All groups share one centre, and each spreads out both ways along 13 directions, with some noise.
Some rows, each with its group after it:
-.01  .11 -.12 -.09 -.18  .37  .16  .25 -.09  .07  .04  .18 -.12 -.12  .06  .10  .12 => (1)
 .20 -.05 -.21  .01  .15 -.19  .04  .11 -.19 -.10 -.13 -.16 -.13 -.03  .16  .02 -.05 => (2)
-.11 -.02  .22  .05 -.20 -.22  .10  .06  .18  .04 -.01 -.17  .10 -.18 -.29 -.13  .15 => (0)
 .19  .21  .03  .05 -.02 -.05  .07  .13 -.21 -.03 -.09  .06 -.05 -.04  .13  .12 -.17 => (0)
-.04 -.11 -.09 -.16 -.10  .12 -.01 -.14 -.08  .12  .18  .23 -.05 -.17 -.24 -.19  .04 => (3)
 .07 -.16 -.12 -.12  .06 -.21  .16  .06  .27  .17  .07 -.07 -.05  .31  .05 -.13 -.25 => (2)
 .10 -.16 -.07 -.07  .07  .05  .04  .11  .16  .06 -.07 -.07 -.14  .02  .25  .19 -.24 => (2)
-.19 -.53  .01 -.25 -.20  .05  .01  .27  .18  .04 -.13 -.11  .20 -.19  .17 -.11  .02 => (2)
 .12  .12  .22  .04  .00  .24  .20 -.08  .12 -.15  .26  .13  .14 -.07  .10  .06 -.04 => (0)
 .23  .19 -.06  .00  .05 -.24  .12  .22 -.19 -.36 -.13 -.06 -.20 -.01  .17  .21 -.26 => (3)
 .02 -.14 -.14 -.01 -.14  .00  .26 -.06  .03  .34  .07  .03  .04 -.02 -.10 -.05 -.24 => (3)
 .03  .18  .19  .28  .04 -.33  .10 -.06 -.11 -.01 -.01 -.20  .36  .12 -.11 -.14  .18 => (3)
 .00  .28 -.24  .24 -.09  .04  .37  .10 -.08  .10  .02 -.09 -.19  .13 -.38  .09  .25 => (2)
 .34  .32 -.10  .21  .05  .07  .20 -.10 -.29  .11  .07 -.11  .01  .16  .06  .08 -.06 => (3)
-.04 -.18  .17 -.12 -.21  .30 -.21  .15  .08 -.06  .08 -.05 -.18  .08 -.35 -.35  .19 => (1)
 .14  .02  .29 -.14 -.11 -.34 -.01  .08  .13  .03 -.17 -.12 -.12 -.05 -.10 -.04  .09 => (1)
 .07 -.09  .19 -.06 -.14  .12  .11 -.20  .02  .18 -.15  .09 -.01  .08  .05 -.03 -.06 => (1)
-.11 -.06 -.24 -.16  .02  .02  .08 -.10  .09  .01  .00 -.07 -.23 -.02  .00 -.23  .22 => (0)
-.09 -.05 -.01 -.16 -.11 -.01  .19  .20  .23  .11  .09  .09 -.01 -.22 -.02  .04  .01 => (1)
-.02 -.25  .05 -.07 -.08  .10  .00  .01  .06 -.08 -.01 -.09 -.07 -.04 -.04 -.22 -.12 => (2)
-.34 -.07 -.16 -.02 -.32  .26  .02  .24  .12 -.40  .06 -.03  .16  .15  .07  .22 -.19 => (0)
-.01  .01  .24  .07  .00  .01 -.17 -.15 -.17 -.05 -.15  .12 -.06  .16 -.39 -.01  .39 => (1)
-.05 -.04  .09  .18  .04  .15  .40  .01  .19  .11 -.13 -.18 -.18 -.02  .06 -.21  .10 => (2)
 .34  .06 -.11  .11  .13  .01  .12 -.23 -.13 -.19  .06 -.01 -.31  .02 -.02  .19 -.17 => (3)
-.13  .14  .07 -.04 -.12  .11 -.02 -.09  .01  .14 -.06 -.03  .00  .04 -.03 -.23  .18 => (3)
-.07 -.05 -.14 -.11 -.19 -.04 -.28 -.25 -.03 -.10 -.05 -.35 -.03  .05  .05 -.13  .04 => (2)
 .25 -.12  .22  .09 -.08  .06  .03  .11 -.20 -.25  .17  .14  .21 -.12 -.12  .21 -.25 => (0)
 .02 -.01  .14 -.27 -.10 -.19 -.17 -.03  .37 -.24 -.09 -.39 -.32 -.07  .09 -.05  .29 => (3)
 .17 -.01  .32  .31  .16  .17  .11 -.01  .04  .18  .05  .06  .09  .03 -.08  .05 -.08 => (1)
-.07  .06  .05 -.20 -.14 -.09 -.21  .07  .06 -.22 -.09  .10 -.18  .09 -.04  .26 -.05 => (3)
-.05 -.10 -.13 -.02  .01  .04  .00 -.02  .07  .05  .12  .07  .17 -.19  .13  .29 -.10 => (1)
-.19 -.01 -.13 -.01 -.30  .22 -.17 -.03  .10  .09 -.10 -.31  .11  .34  .15 -.03 -.24 => (0)
-.02  .16 -.21 -.05  .08 -.02  .24 -.16 -.10 -.12  .13  .15 -.01  .27 -.02 -.11  .00 => (1)
 .19  .20  .00  .09 -.02 -.04  .05 -.09 -.05  .17  .05 -.15  .05  .12  .01  .02  .02 => (2)
 .06 -.03 -.09 -.01 -.12  .11  .35 -.08  .09 -.16  .17 -.14  .13  .00  .12 -.03  .01 => (3)
 .07 -.30  .07  .11  .08 -.17  .11 -.05 -.06 -.18 -.06 -.07 -.01 -.18 -.03 -.05 -.26 => (1)
 .28 -.10  .15 -.05 -.07 -.07 -.05 -.16 -.34  .01 -.21  .15 -.11  .14 -.23  .12  .16 => (1)
-.09  .18  .01 -.16 -.13 -.01 -.15 -.03  .00  .05 -.02  .23 -.15  .03 -.17  .10 -.06 => (2)
 .20  .19 -.17  .10  .21  .07 -.09  .06 -.04  .23  .24  .01 -.01  .03 -.08  .09  .21 => (1)
-.05  .00  .08 -.23 -.15  .27  .06  .15  .15  .09  .00  .31 -.25 -.17  .07  .16 -.20 => (3)
-.12  .30 -.27 -.08 -.16  .20 -.30 -.37  .15 -.22  .01 -.21 -.27  .13  .12  .39  .11 => (2)
-.04 -.06  .01  .08  .12  .02 -.14 -.05 -.04 -.12  .00  .13  .15  .14  .09  .18 -.11 => (3)
-.09  .20  .20  .07  .01 -.15  .26  .08  .04  .05 -.05  .19 -.04  .04 -.03 -.21 -.31 => (0)
-.06 -.16  .15 -.03 -.12 -.03  .08  .07 -.01 -.22 -.02 -.07  .02 -.18 -.09 -.27 -.03 => (3)
 .09 -.19 -.15 -.07 -.01  .16 -.03  .29  .13  .04  .30 -.02 -.08  .02 -.18 -.20 -.05 => (1)
-.14 -.31 -.31  .01  .15 -.32  .13  .12 -.02 -.06 -.27 -.17 -.33 -.10 -.11 -.13  .01 => (0)
 .11  .19  .04  .14  .19  .01 -.16 -.18 -.25 -.20 -.24 -.13 -.25 -.17  .14  .04  .08 => (2)
-.16 -.22  .12  .12  .10  .12  .07  .02  .41  .13 -.34 -.17 -.55 -.28  .07  .10 -.14 => (2)
-.03 -.25 -.06  .04 -.10 -.04 -.01 -.17 -.05  .00 -.12 -.24  .00 -.06  .02 -.19 -.24 => (1)
 .08  .13  .11 -.09 -.28 -.19  .23  .16  .02  .01 -.02 -.09  .00 -.28 -.06 -.03  .02 => (0)
 .28  .04 -.14 -.04 -.11 -.02  .07 -.18 -.10 -.11  .11 -.18 -.26 -.03 -.21 -.01  .11 => (3)
-.11 -.08  .03  .13  .09 -.05  .08 -.05 -.01 -.02 -.13 -.05  .23  .20  .10  .06  .08 => (2)
 .18 -.19 -.05 -.12 -.07 -.10  .02  .12 -.21 -.02 -.26 -.04 -.18 -.27  .05  .21  .07 => (0)
 .20 -.04 -.10 -.02 -.05  .14  .01 -.09 -.03  .19  .03 -.13 -.19 -.02 -.03 -.03 -.01 => (3)
-.13  .14  .08 -.21 -.17  .01  .05 -.01  .36  .11  .05 -.01  .11  .04  .20  .14  .02 => (0)
 .01 -.16 -.10 -.25 -.06 -.01 -.24 -.06 -.09  .15 -.24 -.06 -.30  .06  .09 -.33 -.22 => (0)
 .01 -.29  .07  .07  .02  .04 -.03  .04 -.01 -.21 -.14 -.14 -.12 -.11  .03  .04 -.10 => (0)
-.12  .09  .13  .09 -.06  .30  .03 -.15 -.01 -.28  .04  .07 -.15  .01 -.14 -.04  .08 => (2)
 .19 -.01 -.16  .00  .13 -.02  .10  .32  .07  .10  .06 -.04 -.17  .18  .02  .05 -.07 => (1)
 .08  .15  .10 -.08 -.17  .18  .07  .27 -.16 -.07 -.40  .06 -.27 -.31  .24  .41  .29 => (0)

New rows. What belongs after each?
 .01 -.03  .02  .06 -.14  .07 -.11 -.07 -.09 -.15 -.06 -.06  .21  .13  .04  .41  .15 => (0)
-.09  .21  .05 -.13 -.16 -.03 -.03  .22 -.15  .05  .09  .23  .21 -.04 -.12 -.03  .24 => (3)
-.06 -.09  .09  .11  .12 -.08  .04 -.11  .06  .05 -.11 -.03 -.15  .25 -.16 -.27 -.21 => (2)
 .03  .24  .03 -.03 -.08  .04 -.13 -.29 -.02 -.07  .00 -.09 -.12 -.04  .04  .01  .00 => (2)
-.07  .13 -.01 -.26  .01 -.03 -.09 -.26  .17  .15  .01  .18 -.30 -.07 -.09 -.02  .19 => (3)
-.17 -.05 -.04  .13  .09  .16 -.04  .07  .12 -.16  .24  .04  .15 -.02 -.07  .04 -.03 => (1)
-.07 -.14 -.19  .04  .21 -.14  .02 -.17  .03  .28 -.13  .00 -.07  .01  .07 -.09 -.16 => (3)
 .07  .04 -.07 -.03 -.11  .19 -.09  .29  .01  .07 -.12 -.14 -.18  .04  .11  .10  .01 => (1)
-.06 -.14  .05  .12 -.04 -.05  .00  .20 -.16 -.10 -.12 -.20  .24  .04  .13 -.24 -.18 => (3)
-.09 -.07 -.02 -.05  .15  .04 -.16  .01 -.08  .00 -.05  .30  .00 -.03  .06  .06 -.13 => (3)
 .13 -.08  .11 -.06 -.33  .07  .19  .28  .10  .04  .00 -.07 -.08 -.10 -.07  .12 -.20 => (3)
 .18 -.12 -.02  .03 -.22  .14 -.06  .04 -.20 -.02 -.22 -.36 -.16 -.18  .11 -.10 -.11 => (0)
 .01 -.06 -.03  .01 -.12  .27 -.07  .06 -.11  .06 -.10  .10  .04  .09 -.03  .31  .16 => (0)
 .15  .04  .24  .11  .02 -.01 -.23 -.27 -.17  .08 -.32 -.03  .04  .28  .09  .27  .05 => (1)
 .36 -.17 -.20 -.43  .03 -.08 -.09 -.25 -.12  .04  .26  .09 -.22  .17 -.11 -.31  .04 => (1)
-.02 -.18 -.18 -.11  .02  .00 -.03  .12 -.07 -.19 -.10 -.08 -.16  .03  .00 -.13  .06 => (2)
 .05  .04  .21  .13 -.09  .08  .04 -.07 -.04  .16  .02 -.04  .22  .07 -.07 -.11  .01 => (2)
-.01 -.23 -.19 -.13 -.06 -.07 -.01  .06  .12 -.07  .08 -.11  .04 -.05  .02  .08  .12 => (3)
 .07  .12  .11 -.19 -.10  .09 -.13 -.02 -.13  .02 -.26  .18 -.10 -.03  .18  .31  .16 => (0)
 .21  .29  .28  .05  .00  .02 -.23 -.23 -.18 -.17  .04  .00 -.11 -.31 -.04  .03  .10 => (2)
-.04 -.03  .01  .10 -.02  .35  .19  .10  .23  .06  .08 -.05  .05  .32  .01  .09  .27 => (2)
-.01  .13  .01 -.06 -.03 -.04 -.06 -.03 -.29 -.11 -.06  .13  .12 -.03  .08 -.02  .07 => (2)
-.03  .03  .03  .09  .03  .01  .31 -.13  .24 -.05  .00 -.16 -.13 -.03  .06 -.01 -.02 => (2)
 .04 -.11  .29  .00 -.13  .10 -.21  .15  .04 -.04 -.13 -.11 -.14 -.10 -.08 -.07 -.08 => (3)
 .09 -.20 -.03 -.05 -.33  .24 -.08  .07  .24  .27  .08 -.31  .07 -.09  .08  .19 -.13 => (2)
 .15 -.46 -.06  .03  .13  .04  .23  .26  .30 -.12  .15 -.21  .04  .14  .07  .12 -.02 => (2)
-.04 -.01  .13  .13  .03  .18 -.07 -.09 -.01  .16 -.07  .16  .10 -.08 -.07  .30  .21 => (1)
-.02 -.12 -.11  .22  .25  .16 -.10  .02 -.10  .05 -.19 -.04 -.04  .13  .16  .17 -.02 => (3)
 .09  .03  .22  .06  .12  .06  .20  .00 -.13  .04  .12  .25  .11 -.27  .02 -.18 -.07 => (3)
 .18 -.32 -.21 -.16 -.03 -.23 -.02  .24 -.06 -.09  .00 -.22  .03 -.12  .06  .03 -.04 => (2)
-.12  .06 -.19 -.07 -.05  .09  .04 -.07 -.03  .16 -.08  .15 -.23  .03 -.14  .07  .08 => (3)
 .08  .06 -.28 -.09 -.13 -.01 -.01  .07  .08  .04  .12 -.05 -.12  .21 -.05  .27 -.15 => (2)
-.15  .13  .01 -.08 -.30  .13  .02 -.08  .15  .08  .00  .02  .01  .21 -.11  .07  .05 => (3)
 .10  .14 -.01 -.03 -.07 -.05  .19  .06 -.04  .05  .01  .05 -.03 -.01 -.02  .00  .03 => (1)
 .14  .02  .08 -.13 -.06 -.14 -.05 -.15  .02 -.15  .08 -.09 -.21 -.17 -.19 -.14  .17 => (3)
-.17  .21  .07  .22  .08  .16 -.05 -.22  .18  .12 -.19 -.12 -.12  .20  .02  .16  .24 => (2)
-.06  .04 -.08 -.16 -.15  .11  .13 -.11 -.01 -.11  .22  .11  .25  .05  .15 -.13 -.08 => (3)
-.21 -.02  .10  .12 -.10  .03  .24  .05  .16  .05 -.01 -.04  .08  .11 -.02 -.18 -.33 => (0)
-.13  .01 -.02 -.04 -.16  .11  .18  .43 -.07 -.01 -.05  .23 -.16 -.15 -.19 -.03 -.04 => (0)
 .12 -.08  .05 -.01  .01 -.20 -.27  .12 -.17  .20 -.22  .03 -.10 -.01 -.22  .18  .16 => (0)
 .01 -.01 -.01  .03 -.19  .01  .15  .08 -.01 -.12 -.04 -.08  .13 -.08  .07  .27  .02 => (0)
-.03 -.25 -.12 -.29 -.24 -.13  .09  .02  .24 -.07  .13  .03 -.15 -.11 -.22  .16  .00 => (3)
-.43  .03 -.05 -.15 -.13 -.05  .20  .40  .53  .05  .20  .14  .07  .17 -.23 -.06  .14 => (1)
 .01  .06  .10 -.17 -.38 -.03 -.08  .31 -.14 -.18  .11  .12  .20 -.03 -.15  .03 -.12 => (3)
 .14  .09  .08 -.18 -.22  .20  .07  .03 -.02  .13  .09  .25  .14  .05  .06  .28 -.01 => (1)
 .22  .21  .16  .12 -.17 -.16  .21 -.01 -.17 -.26  .03 -.19 -.03  .00 -.14 -.13 -.04 => (3)
 .10 -.06 -.02  .19  .12  .00  .21  .02 -.06 -.11 -.03 -.11  .04  .10  .09 -.03 -.11 => (2)
-.07 -.21 -.25 -.05  .15  .19  .18 -.26  .05  .34  .06  .07 -.02 -.08  .20 -.24 -.14 => (3)
-.07  .14  .04 -.13  .10 -.15 -.18  .42 -.31 -.72 -.04  .06  .13 -.14  .19 -.05  .35 => (3)
-.10 -.05  .04 -.19 -.40  .17 -.09  .05  .01  .07 -.05  .04  .07  .07 -.09  .03  .07 => (1)
 .06 -.16  .02 -.17 -.07  .03 -.17  .20  .18  .07  .04 -.14  .10 -.08  .17  .12  .08 => (3)
-.05  .04  .16 -.17  .01  .21  .08  .15  .26  .29 -.12  .04 -.28 -.11  .18 -.19  .23 => (2)
-.03 -.08  .03 -.13 -.08 -.23 -.01  .01  .07  .04 -.09 -.10 -.13 -.07 -.18 -.16  .15 => (1)
 .13 -.12  .02 -.08 -.02  .04 -.11  .10 -.08  .00  .10  .13 -.07 -.19 -.21  .09  .06 => (3)
 .10  .19 -.04  .03 -.08 -.21  .10  .13 -.10 -.10 -.07 -.04  .09  .09  .20  .26 -.28 => (0)
 .16  .14  .01 -.08  .02 -.13  .02  .04 -.20  .04 -.06 -.03  .02 -.12  .15 -.07  .10 => (2)
